There are 9 hidden switches. A switch that is on adds its own fixed numbers to the row, and there is some noise. The rows also spread widely along 15 directions, which tell nothing about the answers.
Some rows, each with its switches (1 for on, 0 for off) after it:
[-39.4  16.1  11.9  -9.2  27.5  22.3  -4.1  -7.1  -7.5  10.7   4.4 -32.3
  30.6 -12.1  -1.2  -6.3 -13.3 -34.8  16.2   8.1 -21.6  29.6   6.9 -27.7
   7.7] | 0 1 1 1 1 0 0 0 0
[ -0.5  14.0 -12.7  -7.0  12.1  -3.5   9.6 -35.5  11.4  15.8  -7.4  -5.8
  -2.0  17.4  -8.3 -24.1   7.7  14.3 -11.9 -32.6   0.7 -12.5  -2.1 -27.7
 -39.4] | 0 0 0 0 0 1 1 0 0
[ -7.9  13.8   7.5 -14.4 -21.8 -10.3  17.6   8.7   5.8 -17.7 -21.4  21.2
  10.5 -14.1  -7.4  19.7  -3.5  51.3  -2.4 -11.0  20.7 -10.9 -17.3   3.4
 -23.3] | 0 0 1 0 1 1 0 0 1
[-24.3  42.8 -13.2 -23.9   2.9  24.3  12.9  -3.9  -2.0  12.7  -3.3 -14.6
  -5.0 -35.1   6.8   9.7  -1.7  34.6  10.1  -3.3  22.4  20.6   0.7 -19.4
 -11.5] | 0 1 0 0 1 1 0 0 0
[ -6.5  28.1  15.0  -2.3  -3.4   1.4  -2.1  15.5  -0.5 -27.0  14.6 -17.2
   9.2  21.0  14.3  14.8   5.7   3.0   8.4  -6.1 -23.6  40.5  16.6  21.0
  -2.3] | 1 0 1 0 0 0 0 1 1
[ 32.8  11.9   9.8  16.0  43.6  -5.2   7.4 -23.1   2.4  36.1 -15.7  35.7
 -28.4 -16.6  17.0  18.5  14.5  45.5  -4.8  -6.7 -12.1  22.3  14.8 -10.2
 -33.7] | 1 0 0 0 0 1 0 1 1
[ 10.7  -6.1 -11.0  30.3  39.7 -17.2  15.1  -2.5  25.1  -7.9 -27.9  15.6
  -9.2  23.7 -31.5  -3.4 -45.2  21.1 -26.4  14.5 -26.5 -20.5 -11.4  17.7
   9.3] | 0 1 0 1 0 0 0 1 1
[-35.9  18.6  17.5  17.1  31.7  27.1  38.3  30.4   9.8  14.1 -16.7 -10.8
 -28.0 -36.2   8.1  -0.3  14.7 -11.0  40.8  28.9 -20.4 -25.8 -13.1 -14.6
  18.3] | 1 1 1 0 0 0 1 0 1
[-13.3 -41.1  18.7  21.7  21.4  29.0  13.9 -18.8  -0.9   2.2 -29.0  19.8
  36.4 -21.1  -4.5  -1.4  -4.8 -19.2  31.1  31.6 -43.5   2.2 -24.0 -36.3
  14.7] | 0 1 1 0 0 1 1 0 1
[  3.2   2.5  12.5  22.2  21.1  10.3   5.6   8.0   5.5  -2.5  -8.7  -1.4
  -4.6  18.3  -0.6  21.7 -10.2   0.9  -2.7  12.5 -39.6  15.6   3.0  10.0
   6.0] | 1 1 1 0 0 0 1 0 0
[-30.3  -1.9   5.7  26.5  -5.2  14.2  50.5   8.7   8.7 -11.5 -32.1 -15.5
  -7.0 -11.0  18.4 -26.0  13.7 -12.8  53.4 -20.4 -17.4 -31.3 -28.2 -23.6
 -10.0] | 1 1 0 0 1 1 0 0 0
[  2.3   0.2 -12.9  39.1  48.5 -47.4  -0.9   3.4   9.1  -8.7 -10.5   2.4
 -60.6  58.9   5.8  -5.8 -14.9   1.1  -0.7 -30.2  -9.7  -1.6 -19.7  -8.7
 -13.0] | 0 0 0 0 0 0 1 1 1
[  5.0  -1.0   5.1   7.9   6.2  -2.2  -3.5 -22.5   2.7   3.8   7.9  -4.5
   6.4  15.3 -26.1 -29.9  -1.7 -10.9   7.4 -10.7  -5.7  -8.9 -22.0 -26.3
  -5.5] | 1 1 0 0 0 0 0 0 0
[-18.4  -9.7   8.2   1.9  -3.5  -7.3  27.2  24.5   6.0  -0.2  -7.5   3.8
 -11.6 -17.2  29.8  17.8   7.7   8.8   1.3 -15.6   7.6  -4.6   4.5  12.0
   0.3] | 0 0 1 0 1 0 1 0 1
[-19.5  26.8   9.1 -31.8  21.7 -15.6   2.0  20.5  19.0 -14.9 -12.9  -9.1
   6.4  23.4  -5.2 -39.6  -0.6 -12.0  -9.5 -11.3  -1.1 -11.5  10.4 -12.1
  -1.7] | 1 0 1 0 0 0 1 0 1
[-18.0 -14.1 -12.9   5.4   7.4 -18.7 -13.0 -14.8  17.8 -20.0   0.0  21.1
  -1.2 -10.8  -0.6 -16.6   7.4  -7.9   4.3  -5.0  29.2  -8.9 -10.5  -5.3
  21.0] | 0 1 1 1 0 0 0 1 1
[-16.5  17.1   4.8 -12.3  14.7 -18.9  -0.9  16.5  -6.6   3.2  29.0 -11.1
 -14.3   9.0  21.9  34.5   4.2  13.7  -3.2 -14.1  -3.3  26.0  -6.0 -17.5
 -10.8] | 0 0 1 0 0 1 1 1 0
[ 19.2 -14.7  23.3  21.7   9.5  28.8  11.8  26.7  -0.7  -1.3  -8.6   7.1
 -11.8  13.9 -15.4  33.3  -0.2 -24.4  -2.9  -6.5  -8.7 -42.8   0.4   6.1
  12.7] | 1 1 1 0 0 0 1 0 0
[ 10.5  -4.1  -4.1   1.6  -4.8  18.0  30.5 -21.3  36.9 -32.2 -34.3  23.7
  25.4  11.7  15.6  44.4  20.6  23.0 -18.3  -7.5 -39.3 -23.6  13.5  14.9
 -22.6] | 1 1 1 1 1 1 1 1 1
[-17.4  27.0  -2.4 -24.3  -4.0   2.0  17.6  40.7  21.0 -13.7  28.5 -13.9
 -16.5 -18.1   3.9 -31.0  -7.0  17.7  -3.1  36.1   7.0   6.6  -3.3  13.5
  46.9] | 1 1 1 0 0 0 1 0 1
[ -4.0  32.7  -3.6 -27.3  28.8  10.5  -6.2  17.4   2.6 -10.8 -15.4   0.9
   0.0 -11.9  -8.9 -13.9 -22.7  26.4   0.3  19.8  15.5  16.3   5.8 -14.4
  22.5] | 1 0 1 1 0 0 0 1 0
[ -7.5   3.9  34.1  22.5  -2.2  -2.8  14.9 -24.9 -12.2  32.0  16.9   2.4
  10.7 -18.9  -1.9  -4.6  24.3  16.0  33.4  -6.6 -31.1  13.9 -21.6 -28.8
 -32.3] | 1 0 1 0 0 1 1 1 0
[ 31.2  15.8  18.7 -24.1  20.7   1.6  10.3   1.7   9.3  18.7 -18.1  30.8
 -10.7 -15.3  22.9 -17.7  32.6  17.9 -11.2 -23.0  18.5   4.2  36.9  -6.9
 -20.4] | 1 0 1 0 0 0 0 0 1
[ 27.0  -8.6   9.5  11.5   8.8   9.6  14.3  -3.7  14.8  -6.0 -19.4  17.4
 -12.4  16.6  16.2   8.2  18.0  -9.7 -10.4 -27.4  -9.4 -19.0  14.7  -3.8
 -15.3] | 1 1 0 1 1 0 1 0 0
[  1.4  59.6  32.5  -9.8  -0.1   9.7  -1.2  16.2  -2.6  22.7  57.2 -12.7
  -9.0 -29.9   2.3 -26.1  14.1  19.9   6.7  29.8  -7.5  48.0  24.0  10.5
   5.7] | 0 0 1 1 0 1 0 1 0
[-21.7  37.5  20.2 -14.9 -22.6  -5.4   6.7   0.3  13.5   4.1  39.5 -11.1
   9.3 -16.2  -8.6  -3.5  15.4  24.8  -5.7  24.7 -10.6  15.4  -0.2  16.6
  -7.9] | 0 0 1 0 1 0 1 0 1
[ 10.1   6.2  -6.7  -7.6   3.0  21.5 -21.9 -26.7 -18.0   4.7 -25.0   6.9
   9.3  -1.7 -35.3  -7.2 -20.0  17.4  -0.8 -33.2  43.7  -1.2  -1.4 -22.2
 -10.7] | 1 0 1 1 0 0 1 0 0
[ -9.8   5.7 -17.1  20.2  13.4 -18.8  20.9   1.3  23.9 -27.0 -29.1  -2.1
 -18.8  29.2  24.7 -20.7  -2.7   4.5   4.3 -32.8 -13.3   4.8   3.6  14.5
 -11.5] | 1 1 0 0 0 1 0 0 1
[ -5.2  33.5  29.9  -5.3 -37.4  14.9  32.3  28.9   4.8   7.0  -5.7 -16.5
  19.3 -19.1 -17.2 -55.6 -10.2  23.5   4.0  -6.1  -0.6   0.1  23.0  38.9
   1.7] | 1 0 1 0 1 0 1 0 0

New rows. What belongs after each?
[  4.4  12.5  25.3  30.9   6.2 -13.0   4.6 -16.0  25.8  -0.1 -13.3  22.4
  15.8  -5.5 -13.7 -52.6 -14.6  14.6  -5.2  19.2 -35.7  23.1  18.0  36.0
   0.2] | 1 1 1 1 1 1 0 0 1
[ 38.7   1.6  -2.5 -18.2  24.4  18.6 -16.3  -5.7  -8.0   1.5  -7.9   2.2
   8.5  21.8 -13.0  -8.3 -36.2   7.3 -31.3  -9.2   6.4  26.4  26.1  -2.9
   9.2] | 1 0 0 0 1 0 0 0 1
[  7.1  13.7  -1.7 -15.8 -25.3  30.5  18.0  25.0 -12.2  -8.3  27.4 -19.3
  -4.4 -13.7  10.8  42.7 -11.2  24.8  -1.5  -7.9  12.2  14.1  -6.4   2.9
   9.4] | 1 1 0 0 1 1 0 0 0
[-34.0 -13.4   5.4  15.6   6.5  21.0  35.1  21.0  22.8  -7.0 -17.1  -8.5
  26.2 -36.1  -5.5   3.1 -37.8   8.4  -0.3  54.4 -40.1 -13.9  -6.0  31.6
  35.2] | 1 0 0 0 1 1 0 0 1
[ 26.6 -11.6   7.8  14.0 -24.2   0.3  20.5  11.8  -6.3 -28.1  10.8  12.0
  -3.8  14.0  -2.1  10.8   2.1  21.4  16.6 -10.5  -3.0   4.2 -31.3  -3.4
   2.8] | 0 1 0 0 0 0 0 1 1
[  3.4  16.2   1.4  16.5   6.0  -7.5  21.9 -14.0  11.8  -8.0  12.4 -19.2
 -11.0  39.5   2.2 -21.4  10.6  -5.2   2.9 -30.6 -28.2  -9.3  -4.4  -8.0
 -30.4] | 0 0 0 1 0 1 1 1 1
[-10.1 -10.9   8.9  17.5   5.5 -24.9  11.0   8.3  10.0 -32.1 -11.4   5.4
   1.4  30.9  18.2   6.1  -1.5   5.7   8.4   2.9 -38.9  23.7 -18.5   0.2
 -11.2] | 0 0 0 0 0 0 1 0 1
[  0.8  12.9   8.7   0.5 -11.5  34.0  38.5  19.3  -1.5   6.6  -1.7   0.0
 -15.2 -34.4  16.3  10.8  17.2  25.8  23.1  -2.7   3.7  -3.7  -2.3  -1.1
   1.9] | 1 1 1 0 0 1 1 0 1
[ -2.6  10.2  18.9  -0.2  16.1   0.4  -9.7  -9.6   2.2  12.5 -12.3  26.7
   8.2 -30.4 -10.0  -0.9  -0.8  10.2   1.9  14.4   6.6  12.8  -2.1 -17.7
  -6.0] | 0 1 0 1 1 0 0 0 0
[ 23.2   4.4   6.4  43.7  35.1  -0.7  -6.4   4.4  -1.1  19.9 -18.7  32.6
 -51.7 -11.9  12.1 -10.5  -9.9  26.1   4.1   6.4   7.7  43.9  23.4  26.4
  13.9] | 0 1 1 0 0 0 1 0 1
[-53.9  32.3   8.1 -29.9   2.9 -20.1  11.3  30.0  22.9 -16.5 -11.5   2.9
  16.8 -20.0   0.2  -8.5   5.2  11.0   7.7  10.1   1.1 -12.2 -13.3 -18.7
  -2.0] | 0 1 0 0 0 1 1 1 0
[ 18.3 -11.6   8.2 -21.3 -10.4  28.2  24.1   2.1  11.3  -4.7  -8.8  21.6
  22.3 -19.2   3.1  38.7  10.9  28.0 -19.7   8.9  -9.2 -22.1   2.1  -1.6
  -8.9] | 1 0 0 0 0 1 1 0 1
[-11.8  19.3   2.5  -0.8  14.2 -34.9  20.3  -6.2  16.5  23.5  10.8   6.7
 -36.1 -13.6  30.1 -29.3  29.8  26.7   3.7 -24.6   5.3   4.1  -3.2 -13.8
 -30.4] | 1 0 0 0 0 1 1 0 1
[ -3.9  -9.5   3.4   6.7  33.9 -25.7  30.3   9.1   6.9  20.0 -32.3  15.4
  -7.2 -14.7  15.4 -26.8 -11.7  17.0   6.0 -24.2  -5.3   3.0  -1.0 -12.8
  -4.6] | 1 1 0 0 0 0 0 1 1
[  5.7  10.5 -19.9  12.5  -2.1   6.1  23.9 -36.1  -2.8   3.6 -32.4  -7.5
  -3.2   5.8  -9.9 -24.2  -8.9  45.2  13.5 -39.0   8.7   7.3  -8.9  -3.3
 -29.7] | 1 0 1 0 0 0 0 0 1
[ 16.9 -15.5   0.8   4.3  38.6  18.7  -0.4 -18.7   7.8   4.2  -6.6   9.1
  12.8  19.7 -21.8  33.2 -19.3   9.4 -17.8  26.0 -40.2 -15.6 -14.7 -27.6
   6.0] | 1 0 1 0 0 1 1 1 0
[-34.0  20.2 -20.6  27.5  -3.1  -3.5  13.9 -35.9  17.4   6.5   3.6 -13.0
 -22.0 -29.6  34.9 -24.1  21.1  29.5  23.9   3.7  -0.4  46.5  11.2  26.5
  -7.0] | 0 0 1 0 1 0 0 0 1
[-16.3  25.3  13.6  -5.5  44.9 -13.3  11.1  22.7  22.9  -4.6 -21.9   5.9
 -25.1  16.9   9.0   9.2  18.0 -23.1  -0.6 -19.3  -8.0 -38.1   1.8 -20.8
 -21.4] | 1 1 0 0 0 1 0 0 1
[-17.3  -8.6 -17.0  -7.4 -29.5  24.5  28.6 -18.6 -13.4   5.3  -9.2 -13.9
  22.3 -45.0  41.6 -41.6  10.6  13.7  39.3 -43.5  29.0  49.6  18.9  -4.0
   7.9] | 0 1 1 0 1 0 0 1 1
[  7.1   8.9  18.3  -0.9  39.5  12.4   5.8  -4.5  13.1   3.9 -31.7  -6.2
  27.1  38.4 -32.9 -26.1 -18.0 -27.7 -17.4  -1.5 -35.9 -22.6  17.5  -8.9
 -11.4] | 0 0 1 0 0 0 0 0 0
[ 10.5  -7.2 -14.7  -0.7  20.7  -4.6  15.6  33.3  16.5 -14.5   9.7   1.1
 -49.7  -4.1  22.9 -29.7  -4.3   1.4  -1.8   8.0  27.4 -16.8  -5.9  -1.6
  45.1] | 1 0 1 1 0 0 0 0 0
[ -0.1 -15.6 -19.2  16.1   5.4 -27.3   9.3   7.7  17.8 -23.1 -13.0  18.0
 -28.1  20.0  33.5  47.6  -3.0  25.1 -23.2 -34.1   1.7   5.5  -1.6  22.6
 -12.3] | 1 1 0 0 0 1 1 0 1
[-18.4 -12.5 -11.9   1.4  -5.1  34.3  26.8  17.8  25.1 -10.6  -9.9  -5.8
  -5.2 -21.6  11.0  -1.8  13.3 -27.5  -4.2  -1.4  15.3 -44.1  18.8  21.6
  29.3] | 0 1 0 0 0 0 1 0 1
[-25.2 -10.8  -4.3   2.3   2.7  -6.6  15.3   3.0  -6.6  -4.3 -15.6  -2.5
   7.3 -12.6   8.2 -19.9 -19.1  18.8  26.9  -9.5  -0.6  21.7 -30.0 -28.7
   8.6] | 1 1 1 0 0 1 1 0 0
[-10.5  22.6  20.2  10.3  22.7  13.6 -24.0   3.7  -1.2 -27.5 -27.5   9.1
  11.9  31.4 -20.8  34.8  -5.2 -24.1   6.6 -10.3 -11.1   1.7   7.3  -2.0
 -17.5] | 0 1 1 0 0 1 0 0 1
[ -3.1  22.7  -7.9 -15.8  -9.0  34.7 -23.9 -27.6 -15.4  -7.1 -10.6  -4.1
  21.2  -2.8 -46.0  12.6 -10.6  12.3   9.6 -16.9  36.0  -3.8 -14.9 -25.5
  -6.4] | 1 1 1 0 0 0 0 0 0
[ 34.0   5.6  -0.7 -11.2  -1.2  38.6  -2.9  14.3 -16.9 -17.1  -6.6   3.6
   3.5  16.5 -18.5  17.7 -26.1  13.5  -5.6  -9.9  18.1   9.4  -0.7 -10.4
  12.9] | 0 1 1 0 0 1 0 0 0
[-11.6 -50.7 -10.9   0.7   6.2 -19.8  13.7  -4.3   6.9   9.8 -16.1   5.5
  27.2  -0.5  -2.2   4.4 -34.5  -3.3 -32.9 -32.9   8.0 -22.1   3.6   7.3
   7.2] | 0 0 0 0 1 0 1 1 1
[-26.3   3.2   7.2  36.3  -6.0  -5.6   8.3  37.4 -24.5  -8.7   6.8 -19.5
 -30.3 -11.5  14.1 -14.6 -21.7  -0.3  49.0 -11.2  13.4  42.4 -25.8   3.7
  21.3] | 0 1 0 0 0 0 0 0 0
[-26.3 -37.8   2.0  15.9  52.4 -28.3  24.3 -18.3  20.8  36.5 -15.2  20.5
 -20.2 -34.2  43.1  -0.6  18.1  -2.0   6.1  10.1 -23.1  -7.2 -10.8 -31.1
   0.5] | 1 0 1 0 1 0 1 0 1
[-25.8  17.2 -19.8   6.6  25.7 -16.2 -25.8   2.5   0.4 -20.3   3.9  -3.4
 -24.5   3.0 -11.4  -4.2 -27.3  22.0  16.2  25.8  20.6  29.4 -28.0 -12.5
  30.8] | 0 0 1 0 0 0 0 1 0
[-65.5  14.3   4.4 -12.1  15.7  -3.9   6.8   9.7   3.2   3.0  10.7 -17.1
   3.5 -26.7  10.2  35.3   1.6  -6.1  17.4  11.6  -5.0   3.3 -25.5 -28.7
   1.3] | 0 1 1 0 1 1 1 0 1
[-34.8 -30.3  -0.5  -8.4  22.9 -33.7  -6.9  -5.4  11.9   6.6  -7.6  21.3
   8.2 -42.5  22.9 -32.2  -5.6 -12.0   4.8  -2.5  24.2  11.9  -7.5 -22.0
  27.7] | 1 1 1 1 1 0 0 0 1
[-13.2  -2.7 -23.8  17.0  23.4   1.8  26.2 -23.8  12.9  10.8 -19.4  -7.2
 -15.5   4.7  26.3 -21.1   6.9   2.7   9.7 -39.0  -4.9   6.6  13.3  -7.7
 -10.3] | 0 1 1 0 0 1 1 1 1
[ -1.7 -11.8   1.6 -23.7 -10.6   6.2  32.0  11.3  -4.9 -23.1 -25.2   3.4
  33.7  -0.6   2.4  -7.7 -16.1  26.0   8.3 -12.3  -2.4   3.3 -19.4 -21.4
  -5.9] | 0 0 1 0 0 1 0 0 1
[ -4.0 -12.1 -12.3  -2.7 -11.5  38.5  13.2   6.8  -1.9  -7.6  -1.8  12.0
 -11.5 -56.4  -6.9  48.5   0.1  27.6   9.1  19.3  43.1 -35.1 -24.7  -2.9
  23.7] | 1 0 0 1 0 0 0 0 1
[ 48.9   6.2  25.7 -35.0 -15.0 -14.3  44.5  15.4  20.1   2.2  -9.3  43.4
  19.3  -1.6   9.8 -24.9  26.5  55.9 -22.4  -5.5 -16.5  -1.4   6.9 -12.0
 -20.3] | 0 1 1 0 0 0 1 1 0
[-14.7  -7.1  13.1 -11.6  -2.4   1.9  15.8  18.7   2.0  -3.3   1.0   2.8
  16.9 -27.0  22.2  -9.1   0.2   3.9   6.9   0.5  -4.8  25.7   6.6   0.8
  16.7] | 1 1 1 1 0 0 1 0 1
[ 21.8  22.4  12.7 -23.3  -4.2  16.3  -5.8  12.3  12.5 -36.5   3.4   4.0
   6.7  32.0  -1.2  17.1   8.2   2.0 -13.5   3.1  -7.9  -6.8   7.0  -4.9
  -2.5] | 1 0 1 0 1 1 0 0 0
[ 29.9   4.4  -6.8 -23.2  34.3   0.2   6.8  15.5   4.0 -16.1  -8.5   2.8
 -18.6  44.7  39.7  15.8   5.0  -2.7 -21.4 -27.7 -14.7  34.2  23.2 -21.0
 -10.0] | 0 1 0 0 0 0 1 0 1
[ 28.8   1.6   0.0  -4.6 -11.3  20.6 -12.5 -25.6   4.1  -4.1  28.3   8.9
   7.7 -10.7   1.5  10.5  10.4  17.1 -17.9   6.8   4.9  25.3  15.5  13.9
   1.8] | 1 0 0 1 0 0 0 0 1
[-16.9   5.6  34.5  29.4  34.1  22.9   9.7   9.9  14.9  -3.1 -19.4   7.0
   5.3  -5.3 -21.3  -8.7   0.6 -20.6  31.5  61.2 -58.4 -11.1 -21.2 -17.5
  21.5] | 1 1 1 0 0 0 1 0 0
[ -3.5 -24.8   7.7  13.7  -3.7  13.6   9.2  -0.1 -25.1  10.6  -3.0  -2.6
   1.1 -17.2  31.8  15.7   6.0   0.4  25.6 -24.3   2.4  39.3  -2.5 -18.2
  -7.0] | 0 0 0 0 0 0 1 0 0
[-15.2 -41.9   5.4   7.4  26.9 -26.1  33.4   9.6  -1.0  11.6 -14.2  -2.8
   5.6  18.2   6.9  37.7 -11.2 -20.1 -13.8 -47.8 -14.7 -48.1 -26.7 -27.3
 -30.5] | 0 0 0 0 0 1 0 0 1
[-33.0 -15.1   0.1 -18.9  -8.6   0.9  -4.5  -3.1  16.6 -36.5 -19.3  10.5
  26.0   4.9  19.9  17.9  35.3 -32.6  10.2 -19.5   7.8 -17.5  -5.1 -25.5
  -4.6] | 0 1 1 0 0 0 1 0 0
[ -3.3  35.7   6.4   8.0  61.6 -17.6  -9.1   0.8  17.1  11.8 -10.9  -2.8
 -30.9  28.0  -9.5 -42.6 -12.7  -7.7  -6.1   5.1 -21.2  12.4   9.7 -17.1
   0.5] | 1 1 1 1 0 0 1 0 0
[  2.5 -24.0  -4.0  35.9   1.1  14.2   8.4 -22.2  12.7  -3.7 -46.7  30.4
 -11.2  -6.2   2.7  -4.3  19.3 -13.7   9.4 -44.5  26.3 -41.7   9.1   1.4
 -15.1] | 0 1 1 1 0 1 1 0 0
[ 35.0  25.7  70.4  -8.5 -26.3  -6.0  34.0  75.6   7.2  -4.3  42.7   9.6
 -11.4   9.7   7.1   7.5  32.1   2.8  -9.4   9.6 -32.1 -10.9   9.3  25.1
  -0.5] | 1 1 1 0 0 0 1 0 0
[-13.5   3.6  -6.5   7.5 -14.2  -7.1  19.9  -9.5  34.8 -19.3 -19.3  21.8
  -3.8  -8.7  15.9  11.4  27.7  21.4  -6.1 -13.1  -2.0 -22.8   1.6  19.1
 -19.6] | 1 1 0 0 0 1 1 0 1
